The first 4 rows are patterns. Each new row is the sum of 2 different patterns, raised or lowered, with some noise. Before adding, each is slid sideways (what falls off one end comes back at the other) and multiplied by a number that may be negative. Names go in the order of the patterns.
Some rows, each with the names of its patterns after it:
[-2.33 -2.19  1.32 -2.00  1.20  1.01 -1.55 -1.69  2.06 -1.95  2.42 -0.90
 -0.59  0.69 -1.30  0.71  1.81  1.22 -1.30 -0.87 -0.18 -2.23 -2.08  0.26
  0.75 -1.24  2.43 -1.37  2.28]
tuka
[ 1.75 -2.42  0.45  0.97  0.49  1.66  1.79 -0.78  0.12  1.81 -1.79  2.31
 -1.56 -1.95 -0.89 -1.89  1.70  1.30 -2.39 -0.84  0.51 -0.22 -1.86 -0.77
 -1.98  2.17 -0.81 -0.10 -0.09]
Dekon
[-1.83 -0.57 -2.24  0.81  1.16 -0.80  1.22  2.21  1.14 -1.62 -1.45 -1.33
 -1.70  1.04 -0.70 -1.59  0.11 -0.84 -2.41  2.07 -0.94  1.11 -1.52  0.72
  2.17 -1.11 -0.43  1.96  1.71]
goze
[-0.35  1.16  2.16 -0.73 -2.17 -1.15 -0.11 -1.86 -1.15  1.58  2.06 -1.30
 -2.01  0.31  0.20  1.39 -0.13  0.59  2.04 -2.43  2.38 -0.29 -0.36  1.71
 -0.11  1.00  1.43  1.17  1.58]
nas

New rows. What belongs after each?
[ 1.68 -1.97  3.64  4.51  0.91  1.12  3.87  0.97  2.94  3.18  0.40  5.87
 -2.17  1.97  0.49 -0.36  5.28  2.63  0.34  2.08  3.34  2.87 -0.39  2.00
  1.72  2.86 -1.18  0.38  1.35]
Dekon nas
[ 0.79 -0.46 -3.01 -4.18 -3.38 -0.46 -3.40 -3.09  0.39  0.15 -4.15 -1.28
 -1.35  0.20 -1.11 -0.46  1.35 -0.10 -3.49  2.53  0.15 -2.90  0.05 -3.08
  0.58  1.17 -0.40  1.36  0.53]
goze nas
[ 0.71  1.87 -2.23  1.37  0.26 -0.80  0.49  2.41 -0.11  0.33  3.15 -0.06
  1.56 -1.71 -0.68 -2.15 -0.54 -0.05  2.69 -0.41 -1.43  1.91 -1.07 -1.96
  0.48 -0.31  0.83  0.63 -1.60]
tuka Dekon
[ 2.78  2.47  3.93  0.36  2.14  3.31  2.13  2.64  0.01  0.39  3.13  1.87
  1.74  2.49  2.90  2.37 -0.35  1.23  0.40 -0.84  3.61  3.15  1.81  2.30
  2.98  1.11  2.65 -0.04  4.00]
goze nas
[-0.20 -0.25 -4.29 -2.48 -1.70 -2.52 -1.88 -3.18 -3.29 -3.40 -4.05 -4.03
  0.73 -3.59  0.89 -4.10  0.55 -1.50 -4.52 -1.28 -1.35  0.48 -2.72 -3.37
 -5.09  0.44 -2.04 -0.87 -1.48]
tuka goze
[ 4.28  2.78  2.03  2.54  2.52  3.41  3.28  3.89  4.32  3.92  0.52  3.67
 -0.06  4.23  0.45  2.40  4.39  1.56  2.40  0.23  2.78  3.78  5.21  0.40
  2.87  1.10  2.18  1.33  1.12]
tuka goze
[ 2.96  1.18  2.64  1.13  3.47  1.66  0.51  3.66  1.85  0.42  2.83  1.27
  1.16  1.30  1.53  3.75  1.11  0.22  2.45  0.57  1.56 -0.39  2.33  0.42
 -0.16  1.68 -0.18 -1.15  2.74]
Dekon nas
[ 2.54 -0.34  0.42 -1.40 -2.37 -1.18 -1.05 -1.95 -2.49  1.88 -1.12  1.67
  1.87 -0.65  1.17 -0.62 -1.39  1.79  1.87 -2.14  0.13  0.07  1.12  0.30
 -3.48  0.90 -0.19 -1.82 -2.78]
Dekon goze
[-2.95 -2.76 -0.52 -1.78 -3.78 -1.39 -1.49 -4.85 -2.12 -3.94 -1.60 -5.04
 -2.55  0.60 -1.65 -3.88 -2.05 -0.65 -3.68 -1.65 -4.12 -1.38  0.14 -4.61
  0.30 -0.79 -1.69 -2.42 -3.52]
goze nas
[ 0.22 -0.65  0.94 -1.44 -2.19 -1.86 -0.64  0.50 -0.09 -3.10 -1.90 -2.11
 -0.94 -3.54 -1.22 -2.33 -1.20 -2.59 -3.98 -0.26 -1.74 -0.99 -3.16 -3.54
 -0.75 -3.25 -4.68 -1.86  0.98]
goze nas
[-0.55  3.71 -0.95  1.56  2.71  0.42  4.81  5.23  1.67  0.13  1.41  0.90
 -0.52  2.77  0.17  2.42  1.90  1.66  0.13  5.51 -0.30  3.63  1.74  3.45
  5.34  2.80  1.25  4.27  5.28]
Dekon goze
[-3.17 -3.98 -0.50 -0.95 -0.29 -0.36  0.62 -1.75 -3.51 -3.69 -2.25 -1.59
 -2.05 -1.46 -3.80  0.03 -3.18 -1.89 -1.35 -5.32 -0.29 -2.95 -2.38 -0.74
 -3.76 -4.22 -1.16 -4.38  0.02]
tuka nas
[-3.76 -1.55  1.63  1.02 -2.70  1.71 -2.35 -1.57 -2.24 -0.63  1.47 -1.85
 -2.69 -3.33  0.03 -0.86 -2.37  2.59 -1.23 -1.47 -1.49 -1.50 -3.14 -0.76
 -3.97 -0.32 -0.54 -1.86 -0.37]
tuka nas
[ 0.89 -2.46 -3.77 -2.87 -1.61 -2.30 -1.00  0.14 -1.01 -0.75 -3.78  0.29
 -2.32  0.19 -2.29 -0.66 -0.74 -1.29  0.64 -3.00 -2.17  0.85  0.39 -2.12
 -1.49 -3.21 -0.89 -0.91 -3.42]
tuka Dekon
[ 0.14  0.55 -0.84  1.02 -2.76  1.58 -1.89  0.14 -2.03 -3.33 -2.93 -3.49
 -0.25  1.20 -3.95 -3.48  0.66  1.22 -1.13 -1.09 -0.51  2.70 -2.81 -2.70
  0.63  2.95 -3.15 -0.26 -0.93]
Dekon nas
[-1.46 -0.79 -3.15  1.92 -4.33  0.20 -2.67 -0.89 -1.06 -0.57 -2.30 -0.49
 -0.36 -4.55 -3.78 -3.07 -0.83 -2.12 -0.78 -2.31  1.68  1.03 -2.30 -1.37
 -4.33 -4.05  1.52 -1.56 -3.54]
Dekon goze
[-0.46  0.58  1.78  1.15 -1.15  0.73 -0.86 -1.71 -2.22  0.44 -0.36  1.01
 -1.31 -1.67  0.74 -0.80 -2.14 -1.38 -2.36  1.88 -1.19 -1.39  0.72  3.00
 -0.83  0.48  2.35  1.30  0.12]
Dekon nas
[-1.14 -1.66 -0.35 -4.29 -3.84  0.14 -0.56 -3.00  0.11 -1.25  0.48 -1.84
 -4.72 -0.08 -2.94 -0.79 -2.40 -1.07 -3.04 -0.92 -3.20 -1.25 -3.43 -1.50
 -1.22 -3.80 -0.11 -2.24  0.35]
tuka Dekon
[-2.78 -2.28 -4.96 -3.49 -1.71  1.43 -3.82 -3.93 -1.83 -0.67 -2.35 -1.65
 -0.65  0.44 -3.18  1.61 -2.79 -2.22  0.94 -3.09  0.54 -1.59 -2.21 -1.20
 -3.57  0.35  0.97 -4.21 -4.40]
Dekon nas
[-3.24 -3.79 -0.91 -1.74 -4.97  0.35 -3.98 -2.51  0.03 -4.40  0.15 -0.96
 -2.85 -1.56 -2.19 -2.07  0.00  0.66 -0.68 -1.74 -1.17 -0.45 -2.39 -2.55
 -3.13  0.25 -0.10 -4.19  1.49]
tuka Dekon
[ 0.43 -3.26  0.31 -1.18 -1.65 -2.18 -1.71 -4.14 -1.65 -2.92 -1.68 -2.70
 -2.37 -1.65 -4.11 -1.67 -3.24 -0.07 -2.54 -1.30  1.09 -1.37 -2.29 -0.96
  0.36 -5.01 -1.40 -5.07  0.33]
tuka goze
[-1.35 -2.37 -4.17 -1.41 -2.74 -5.16  1.85 -4.50 -0.61 -2.42 -2.88 -0.25
 -3.38 -3.14 -1.39 -2.12 -2.67 -3.07 -5.10 -0.69  0.89 -1.08 -1.04  1.41
 -0.09 -4.27 -4.75 -1.34 -1.33]
goze nas
[-1.21 -0.65  1.78 -2.39 -2.10 -2.29 -1.85 -5.39 -1.69 -2.00 -1.76 -3.34
 -0.65 -4.58  1.05 -4.12 -5.35  0.99 -5.70  0.67  0.84 -2.44 -1.69 -1.12
 -4.69  2.57 -1.86 -2.86 -0.89]
tuka Dekon
[ 1.13  1.62  4.72 -1.28  1.81  4.12 -0.69  3.99 -2.66  2.01  5.38  0.50
  2.46  0.29  1.84  3.18  4.44 -3.05  3.57 -1.19  1.93 -0.09  2.64  1.78
 -0.53 -1.20 -1.39  0.67  2.57]
tuka Dekon
[-0.28 -0.13 -3.70  1.98 -3.37 -1.64 -0.89 -0.93 -1.38 -2.01  0.13  0.03
 -3.63 -1.78  1.50 -2.11 -2.42 -3.22 -2.79 -3.12 -3.96 -1.91 -0.71 -1.92
 -2.69 -0.72 -0.36 -1.22 -1.58]
goze nas
[-1.49  2.02  3.90 -1.15  4.44  1.58  0.35 -1.23 -2.01  1.38  0.68 -0.19
 -0.37  0.09  0.83 -1.38 -1.81  0.99  2.25  1.15 -0.32  1.47  4.57 -2.12
  1.16  3.68  3.05  0.87  2.17]
Dekon goze
[-1.31 -3.84  0.71 -5.83  0.15 -2.74 -4.27 -1.71 -4.33 -2.46 -2.49 -2.83
 -1.99 -1.89 -0.49 -1.70 -2.87 -4.18  0.50 -4.83 -1.15 -4.34  1.13 -1.95
 -3.13  0.37 -2.98 -2.06  0.25]
tuka Dekon
[ 2.69  2.39  0.27  4.21  4.46  2.26  1.90 -0.83  1.94  2.19  3.87  2.84
 -0.35  1.67  3.16  0.45  4.03  1.32  4.88  1.46  4.34  3.04  1.79  1.95
  4.28  2.63  2.35  1.19 -0.61]
Dekon goze
[-2.77  3.44 -0.91 -1.74  1.16 -1.35 -0.96  3.87  0.71  0.40 -1.60  0.82
  0.52 -2.25  0.36  2.95  0.80  1.02 -1.17  0.46 -0.67 -0.27  0.87 -0.16
  3.68  2.42 -2.30 -2.32  0.95]
tuka goze
[-1.35 -3.44  0.97 -1.79 -3.93 -3.91 -2.78 -2.26 -1.78 -2.44 -4.68 -0.52
 -4.48 -2.57  0.85 -3.10 -0.73 -3.23 -4.38 -0.15 -2.15 -3.66 -2.95 -2.02
 -1.20 -1.44 -5.05 -1.18 -0.72]
Dekon nas
[ 2.97  0.50  2.12 -0.41  1.92  3.10  1.74  1.94  1.66  1.33  4.24  3.17
  3.01  1.66  0.50  2.42  1.80  2.44  2.89  3.80  4.41  5.13  0.13  2.21
  3.06  0.04  1.75  2.05  3.30]
tuka Dekon
[ 1.91  0.58  0.39  4.80 -1.74  4.02  2.04  1.73  3.55  2.29  1.69  3.22
  4.19 -0.69  2.92  0.50 -1.56 -0.40  0.41  3.65  2.00  1.47 -0.05  3.85
 -0.29 -1.41  2.20 -1.35  4.67]
tuka Dekon
[-2.25 -2.14 -0.03 -1.48 -2.12 -2.67 -4.79 -1.48 -2.20 -4.03 -0.18  0.04
 -2.02 -2.25 -4.75 -1.93 -2.34 -0.28 -1.23 -4.51 -2.67 -1.00 -3.67 -0.57
 -2.72  0.32 -2.55  0.35 -1.31]
Dekon goze
[-1.19 -1.71  0.62 -2.00 -0.98  1.33  0.26 -0.56  0.15 -1.22  2.43  0.15
 -2.10 -0.46 -1.84 -3.33 -0.21  1.30  1.00 -1.53 -1.28  0.12  0.81 -0.74
 -0.24 -0.05  1.33 -4.28  3.31]
Dekon nas
[ 1.17  2.76  1.52 -2.68  2.40  1.26 -0.84 -2.07  4.26  1.03  2.01 -0.27
 -1.38 -0.02  0.21 -1.51 -1.39  3.34  0.38  3.13  3.69  0.44  2.69  0.75
 -0.40  3.50  3.58 -1.56  1.77]
Dekon goze
[-1.67 -0.83 -2.29  3.01 -0.77 -1.12  1.33  3.91 -0.14  1.31  3.13  2.19
  0.91  0.81  1.35  2.66  2.17 -0.94  1.50 -0.32 -1.37 -1.62  1.26  0.22
  2.34 -0.72 -1.28  1.30 -0.30]
Dekon nas
[-0.11 -2.62  2.98 -0.45 -0.14 -2.76 -1.85  0.95 -3.19  0.38 -0.77 -0.09
 -2.19  1.48 -1.86  3.18 -2.64 -0.33  0.98 -0.85  1.71  2.60  0.51 -1.16
  0.40 -1.48 -0.56 -2.93 -1.47]
tuka Dekon
[-3.28 -1.54 -0.32 -1.90 -1.27  0.25 -1.94  2.04 -3.42  0.12 -0.70 -2.30
  0.53  0.10  0.28 -0.91 -0.77 -0.12 -2.92 -1.79  0.56 -1.10 -3.47 -0.16
 -2.16 -0.90 -3.69 -1.57  1.41]
tuka nas
[-0.76 -1.72  3.03  0.70  0.69 -3.27 -1.17  1.34 -0.34  0.78  1.25  0.52
 -3.07  3.40 -1.66  1.37  0.60 -0.52  1.29  0.12  1.53  2.62  0.59 -0.06
  1.21 -0.61 -3.27 -2.32  0.19]
tuka nas
[-0.30  0.64  1.74  0.81  1.21 -0.21 -0.85 -0.47  1.55 -3.10 -0.15  2.10
  0.14  1.56  1.19 -1.51  0.20  0.50  0.81  0.20  0.69 -0.77  3.00  0.39
  2.11  1.56 -0.30  0.18 -0.68]
goze nas
[ 2.66  3.10  1.03  2.19  0.58 -0.92  3.17 -0.61  4.88  4.87 -0.59  3.09
  1.42 -1.13  4.56  1.53 -2.33  2.38 -2.86  3.51  2.65 -1.39  1.85  0.80
 -0.75 -1.40  1.90  0.51  3.22]
tuka Dekon
[ 4.19  1.56  3.79  1.09  0.33  0.55  1.92  2.02  0.57  2.08  4.40  2.29
 -1.13  1.96  3.12  1.94  3.06  3.53  1.94  0.84 -0.42  1.58  5.69  1.17
  2.94 -0.16  2.61  3.60 -0.44]
goze nas
[-2.66  0.27  3.31  0.24 -0.87  0.77 -1.10  1.31  0.18  3.80 -0.01 -0.47
 -0.26  0.85  1.53 -0.75 -0.51  1.27 -0.03  2.67 -2.29 -0.83  1.44  2.82
  0.18  2.74  2.16  0.78 -1.18]
Dekon nas
[4.62 1.59 4.58 3.17 3.61 4.77 1.07 1.96 5.74 1.57 2.67 1.89 4.71 2.57
 2.39 1.49 3.44 1.21 1.57 2.25 4.34 3.50 1.28 1.33 1.71 0.38 1.44 1.40
 1.93]
Dekon goze
[ 1.35  0.32 -4.20  1.22 -1.99 -0.50 -1.60 -2.54 -1.83  0.56 -2.22 -1.55
 -1.76  1.30 -3.41 -1.98  1.34  2.12  2.20  1.21  0.69  0.67 -0.39 -3.81
  2.78  0.02 -2.25 -1.08 -3.18]
Dekon nas
[-0.47  0.50  2.34 -1.73  1.22  0.04  0.13 -0.51  1.32  1.39  3.60 -2.25
 -0.97  2.39 -0.40  0.31  1.23 -1.50  1.42  2.02 -0.22  2.66  1.86 -1.16
  1.97  1.13  1.96  3.47  3.34]
tuka Dekon
[ 0.33 -2.21  1.96 -0.44 -2.07  0.44 -2.74  0.73 -1.92 -3.51 -0.63 -1.49
 -1.72 -2.83 -0.80  0.30  2.80 -0.23 -1.24  1.41 -0.62 -3.43 -2.98  1.63
  2.02  0.24  0.60 -2.38 -0.01]
goze nas
